There are 8 hidden switches. A switch that is on adds its own fixed numbers to the row, and there is some noise. The rows also spread widely along 12 directions, which tell nothing about the answers.
(in the rows, 128 means zero)
Some rows, each with its switches (1 for on, 0 for off) after it:
[147 131 122 126  84 131 159 121 115 132 124  69 136  64 132 127 170 153
 106 117 100 107  72  63 151 122  72]
1 1 0 0 0 0 1 0
[117 142 121 117 112 151 129  95 108 170 117 169 107  92  55 149  97 156
  97 115  90 115 114 129 110 135 151]
1 0 1 1 0 0 0 1
[105  99 115 110 104 126 127 107 179 100  96 157 158 165  88 129 105 130
 157 110  83 102 133 105 134 132 128]
1 1 0 0 0 0 0 1
[124 121 119 131 207 213 145  75 149 130 116 153 115 133  68 164 110 108
 146  80 142 125 120  78 114 137  88]
1 0 0 0 1 1 0 0
[127 125  95 111  80  74 127 165 120 125 114  85 157 136 149 116 109 151
 125 141  84 138 114  91 102 105  73]
1 0 1 0 0 0 0 0
[ 80 133 119 140 123 147 134 105 124 174  81 191  96 115 106 134 106 131
 118  95 107 155 171 189 167 118 126]
1 0 0 0 0 0 1 0
[106 118 114 111 103 120 157 111 151 119  63 179 162 142 141 152 121 125
  91  71 121 157 164 161 158 128  61]
0 0 0 0 1 0 0 1
[ 87  65 172 102  88 131 120 211 107 109 120 159 173 154 161 142 118  75
 157  84 117 140 141  86 109 141  52]
0 1 0 1 1 0 0 0
[151 129 148  56 130 129 113 105 110 122  97 135 139 113 169 163 131 132
  77 114 126 149  98 105 172 145  67]
1 1 0 0 0 0 0 0
[126  98 126 109  82 109 147 111 129 140 123 110 125 133 145 101 125 123
 123 123 109 118 123 112 149 128 123]
1 1 0 0 1 0 0 0
[118 131 148 107 108 127 154 148 104 116 134 105 126 112 207 131 146 105
 114  90 113 141 119  98 179 132  50]
0 1 0 0 0 0 0 1
[ 98 132 130  86  70  88 138 177  79 151 148 127 111 103 172 159  82 150
 108 133  98 155 121 145 149 110 104]
1 0 1 1 0 0 0 0
[103 104 113 143 110 100 119 131 149 145 102 139 138 173 159 151 111 142
 183 161 138 144 147 133 167  98 100]
1 1 1 0 1 0 0 0
[ 90  99 141  97 143 135 112  77 124 151  97  87 142 145 108 171 111 156
 126 157 110 159  99 116 191 109  88]
1 0 0 0 1 0 0 0
[178 157 115  70  90 101 165 108  78 146 140 103 100  70 168 152 109 172
  53 127 113 155  87 123 149 108  87]
1 1 0 0 0 0 0 1
[123 117 103  73 123  96 145 129 139 119 110 146 161 171 114 153  71 159
 114 122 101 163 108 111 116 123  92]
1 1 1 1 0 1 1 1
[161 155 116  97 154  96 135 128 123 126 154 129 104 152 226 130 109 123
 124 121 145 172 127 133 151 125  72]
1 0 0 0 0 0 1 1
[105 149  96 121 113  96 131 132 149 130 165 121  90 147 146 142  68 151
 173 153  97 127 132 139 145 105 148]
1 0 1 0 0 0 0 1
[121 134 107 147 105 132 185 173 113 104 190  66 106  98 151 113 107 111
 155  94  97 113 122  77  91 107  77]
0 0 0 0 1 0 0 1
[139 110 141  65  81  94 169 153 124  76 161  72 158 126 185 184 111 145
 136 119 119 135  69  60 163 116  60]
0 1 1 1 0 0 0 0
[127 135 148 112 131 158 117 142 108 126  84 162 148  87 155 166 162 107
  91  69 130 142 124 105 159 144  33]
0 0 0 0 0 0 0 0
[129 129  88 150 123 118 142 133 159 136 145  90 141 149 117  92 123 138
 155 127 103 101 103  67  97 130 109]
1 0 1 0 1 1 1 1
[131 159  83  97  95  79 120 184 165  90 142 160 149 137 170 100 102 131
 112 115  91 121 127 137 119 144 103]
0 1 0 0 0 1 1 1
[168 122 118  69  79  90 153 131 120 127 155  96 137 118 166 120 111 150
 107 126 111 125  65  69 130 126 110]
1 1 1 0 0 1 1 0

New rows, each followed by its switches (1 for on, 0 for off):
[148 163 103  96 140 138 195  97 133  98 122 166  98 121 183 149 103 117
  86  60 137 162 159 154 162 128  69]
0 1 0 0 0 0 0 1
[117  79 142 128 109 141 116 123 167 109  73 140 179 156 111 127 159 104
 164 100 106 102 118  56 141 137  79]
1 1 0 0 0 0 0 0
[150 122 136 124 103 131 182 129 121 117 146 110 113 116 193 101 152  94
 125  71 119 114 127  72 149 135  81]
1 1 0 0 0 0 0 1
[135 113 123 125 121 131 149 136  94 168  78 137 148 120 159 109 147 124
  82  96 138 170 127 109 128 125  37]
1 1 0 0 1 1 1 0
[142 152 138 114 125 122 166 148  53 163 146 101  94  89 210 126 135 125
  79 108 124 170 117 113 157 122  48]
1 1 0 1 0 0 0 1
[156 161  59 117  94  94 174 166 156  82 150 135 128 113 167 122 100 138
 107 105 123 121 128 137 103 114  83]
0 1 0 0 1 1 0 0
[ 70 153 120 139 137 116  97 144 152 114 120 102 143 143 172 129 140 122
 151 128  94 118 130 109 189 141  75]
0 0 1 0 0 0 0 1
[108 141 117 134 128 158 155 182 108 128 130 163 105  94 149 124 115  90
 124  57 112 132 148 104  98 132  68]
1 0 0 0 0 1 0 0
[129 159  97 139  99 108 147 153 115 136 133  96 134 107 164  52 150 109
  93  83  82 116 130  90 102 148  80]
0 0 1 0 0 0 1 1
[145 169  84 102 127  95 103 144 132 123 129 163 116 138 146 101  91 132
  96 122  95 137 146 149  95 137 111]
1 0 0 0 0 0 0 1
[123 125 106 146 110 158 170 131 120 124  60 151 153  96  87 132 145 126
  98  56  94 131 150  84  98 120  41]
1 1 0 0 0 0 0 1
[ 98 114 131  79 113 166 152  87 104 143  92 167 128 109  48 145  86 133
  84  75  81 135 124 115 113 150 138]
1 1 1 1 0 0 1 0
[108 103 121 128  86  99 127 170 169 103  97 160 172 153 162 128 142 106
 154  98 107 116 141 115 147 137  74]
1 0 0 1 0 0 0 0
[130  79 132  87  45 105 165 130 124 156  77 216 137 134 136 128 100 125
  96  73 112 156 153 151 140 113 119]
1 1 0 0 0 1 0 0
[ 61 134 124 125 136 140  95 208 139 107 127 142 154 121 124 146 104 118
 162  99  78 119 122  97 112 136  65]
1 0 0 0 0 1 1 1
[ 94 121 106 153  97 143 164 127 150 145  87 174 134 113 109 110 132 115
 108  65 100 110 157 136 131 138 100]
1 0 0 0 1 1 0 1
[101 120 128 132 106 141 138 124 136 135  95 153 135 124 128  92 139  97
 111  67  85 111 154 110 133 150 100]
1 0 0 0 0 0 0 1
[ 86 136 119 103 115 155 168  95 144 111  70 172 141 112 118 155 116 119
  95  43 104 145 157 141 169 139  88]
0 0 1 0 0 0 1 0
[129 150 103  97 108  75 144 149 104 156 145  85 119 126 211 112 111 148
 103 141 114 168 105 121 165 112  77]
1 0 1 0 0 1 1 0
[102 129 131 101 135 140 147 147 101 112 110  92 135 111 161 160 120 118
 120  90 103 156 124  92 147 115  28]
1 0 0 0 0 0 0 0
[119 156 119 143 149 138 110 121 151 126 182  84  92 114 159 120 137 122
 172 153 111  99  99 101 175 129 123]
0 0 0 0 0 0 0 0
[128 143  90 155 140 160 163 114 148 119 102  99 136 101 115 124 160 132
 126  98 109 109 111  71 144 121  60]
1 1 0 0 0 1 0 0
[104 161  94 145 175 140 121 132 128 120 108 114 126 139 153 147 118 134
 135 133 125 148 147 129 148 124  49]
1 1 0 0 1 0 0 1
[109 140 118 102 111 162 202 122 119  93 148  86 111  61 114 197 100 148
 115  71 105 115 101  94 136 111  70]
1 0 0 0 1 0 0 1
[155 125 139  98 134 125 143 100 152 132 152 141 120 146 170 161 116 133
 145 112 147 134  90  87 172 129 105]
0 0 1 0 0 1 0 1
[151 168  94 128 126  81  80 155 130 134 122 117 135 125 198 110 146 142
 112 166 122 145 116 138 156 126  67]
0 0 0 0 0 0 0 0
[136 127  88 132 138 123 108 129 171 108  93 155 150 161  90 153 104 144
 163 142 110 129 131 108 104 107  92]
1 1 0 0 0 0 0 0
[ 96 124 153  78 151 155  68 163 124 134 104 202 155 126 120 166 113 116
 114 114 112 132 104 121 138 171  89]
1 1 0 1 0 1 1 0
[ 78 128 107 152 133 128 127 177 120 125 148  73 125 141 151  62 118  92
 155 117  83 123 151  96 101 137  80]
1 0 0 0 1 0 1 0
[131 122 166  57 137 142 117 132  99 124 121 186 125 138 176 197  92 113
 116  94 143 170 121 111 154 139  78]
0 1 1 0 0 0 0 1
[146 159 112 154 149 113  75 125 129 162 104 130 143 132 163 126 165 144
 127 156 128 135 110 102 154 130  67]
0 0 1 0 0 0 0 1
[123 114 116 127 120 157 230  91 136 118 105 147 101 115 140 178 102 133
 144  58 143 164 153 129 175  84  77]
1 1 0 0 0 0 1 0
[135 126 104  98 170 129 162  63 138 111 139  47 114 171 141  97 106 125
 122 140 117 147 114  87 149 124  96]
1 1 0 0 1 0 0 0
[138  97 112  94  71  68 110 150 168 124  84 192 195 174 129 115 112 145
 102 126  95 139 116 134 132 137 100]
0 1 0 1 0 1 0 1
[ 71 127 142 139 131 169 107 184 119 145 157 161 109 114 127 133 106  96
 181 109 104 115 129  96 130 138 119]
0 1 1 0 0 1 1 0
[148 105 122 110 117 133 171 124 111 133  95 167 131 144 131 127 114 108
 107  77 130 161 148 111 107 122  77]
1 1 0 1 0 0 0 0
[ 95 213  69 110 150 150 142  91 144 102 133 112 105  80 100 120 105 152
  71  95  66 108 125 144 144 159 122]
0 0 1 0 0 0 1 1
[112 142 124 142  94 125 112 176  84 180 101 133 142  74 149  82 165 125
  82 107  84 125 115 104 127 143  67]
1 1 0 0 0 1 1 1
[161 166  97 155 150 153 159 131 105 141 122 114 103  63 138 194 137 162
 130 120 143 146 105 105 136  83  37]
1 0 0 0 0 0 0 0
[103 152 129 133 108 153 107 196  93 148 148 171  93  68 126 182  99 127
 154 112 111 113 129 113  97 117 109]
1 0 1 0 0 0 0 0
[137 124  91 117  93  91 172 140 135 105 152  64 128 144 150  67 108 125
 138 118  84 128 119  82 106 110 103]
1 1 0 0 0 0 1 0
[ 86 179  99 108 135 151  80 161 110 119 117 142 118  74  89 156 102 144
 113 133  73 102 123 121 108 147 113]
1 1 1 0 0 0 0 0
[124 146 106 157 105 131 209 149 123 113 178  57  94  77 181 150 131 144
 161 104 119 137 107  98 173  81  62]
0 0 0 0 0 0 1 0
[ 99 110 146 142 115 144 129 179 104 169 124 168 127 114 159 194 115 128
 165 107 145 142 120 102 138 111  59]
1 0 1 0 1 1 0 1
[122 132 120 153 112 117  80 126 157 153 126 134 138 135 111  79 148 133
 151 158  89  96 114 107 139 141 142]
0 1 0 0 0 0 1 1
[111 145 102 132 137 117 162 161 122 105 172  41 131 128 169 110 123 127
 137 129  99 125 106  78 126 133  60]
1 1 0 1 1 0 1 1
[ 95 145 101 110 102  87 145 154 111 117 120  45 144 129 190  63 135 116
  96 104  70 138 128  88 140 142  58]
1 0 1 0 0 0 1 0
[129 122 135  99  52 110 158 163  98 127 125 147 124  72 171 150 126 130
  98  92 110 138 119 132 151 114  83]
0 1 0 0 0 0 0 0
[168 180 103 117 155 135 121 130 102 140 153 132  90  81 139 173 106 166
 118 153 129 138  99 117 124 108  87]
1 1 0 0 0 0 0 1
[149 133 109 131 150 137 149 126 116 136 127 153 111 142 132 109 101 106
 124  87 122 160 149 110  86 116  78]
0 0 0 0 0 0 0 1
[134 133 112 144 139 158 194 101 143 128 112 163 102 124 141 162 127 122
 142  80 141 136 152 131 170 111  87]
1 1 0 1 0 0 0 0
[111 142 120  73  86 147 112 124  95 143  95 157 131  54  72 149 106 153
  46 106  79 116 107 146 115 153 123]
1 1 0 0 1 0 1 0
[165 156 105 119 210 177 144  71 141 129  84 177 118 128 107 191 115 139
 119  89 162 174 133 123 131 118  56]
1 0 0 0 0 0 1 0
[160  97 142 121 115 127 156 117  81 172  93 119 132 109 142 183 123 155
 119 121 143 190 104  93 141  71  33]
1 0 0 0 0 0 0 0
[114 157  81 198 137 130 105 165 136 146  89 138 131 125 142  85 164 116
 149 134 108 118 164 119 125 123  68]
1 1 0 0 0 0 0 0
[150 127 106 109  87 121 169 126 126 126 159 109 123  95  91  92 110 133
 104  97  80 100  99  92  83 132 133]
1 0 0 1 0 0 1 0
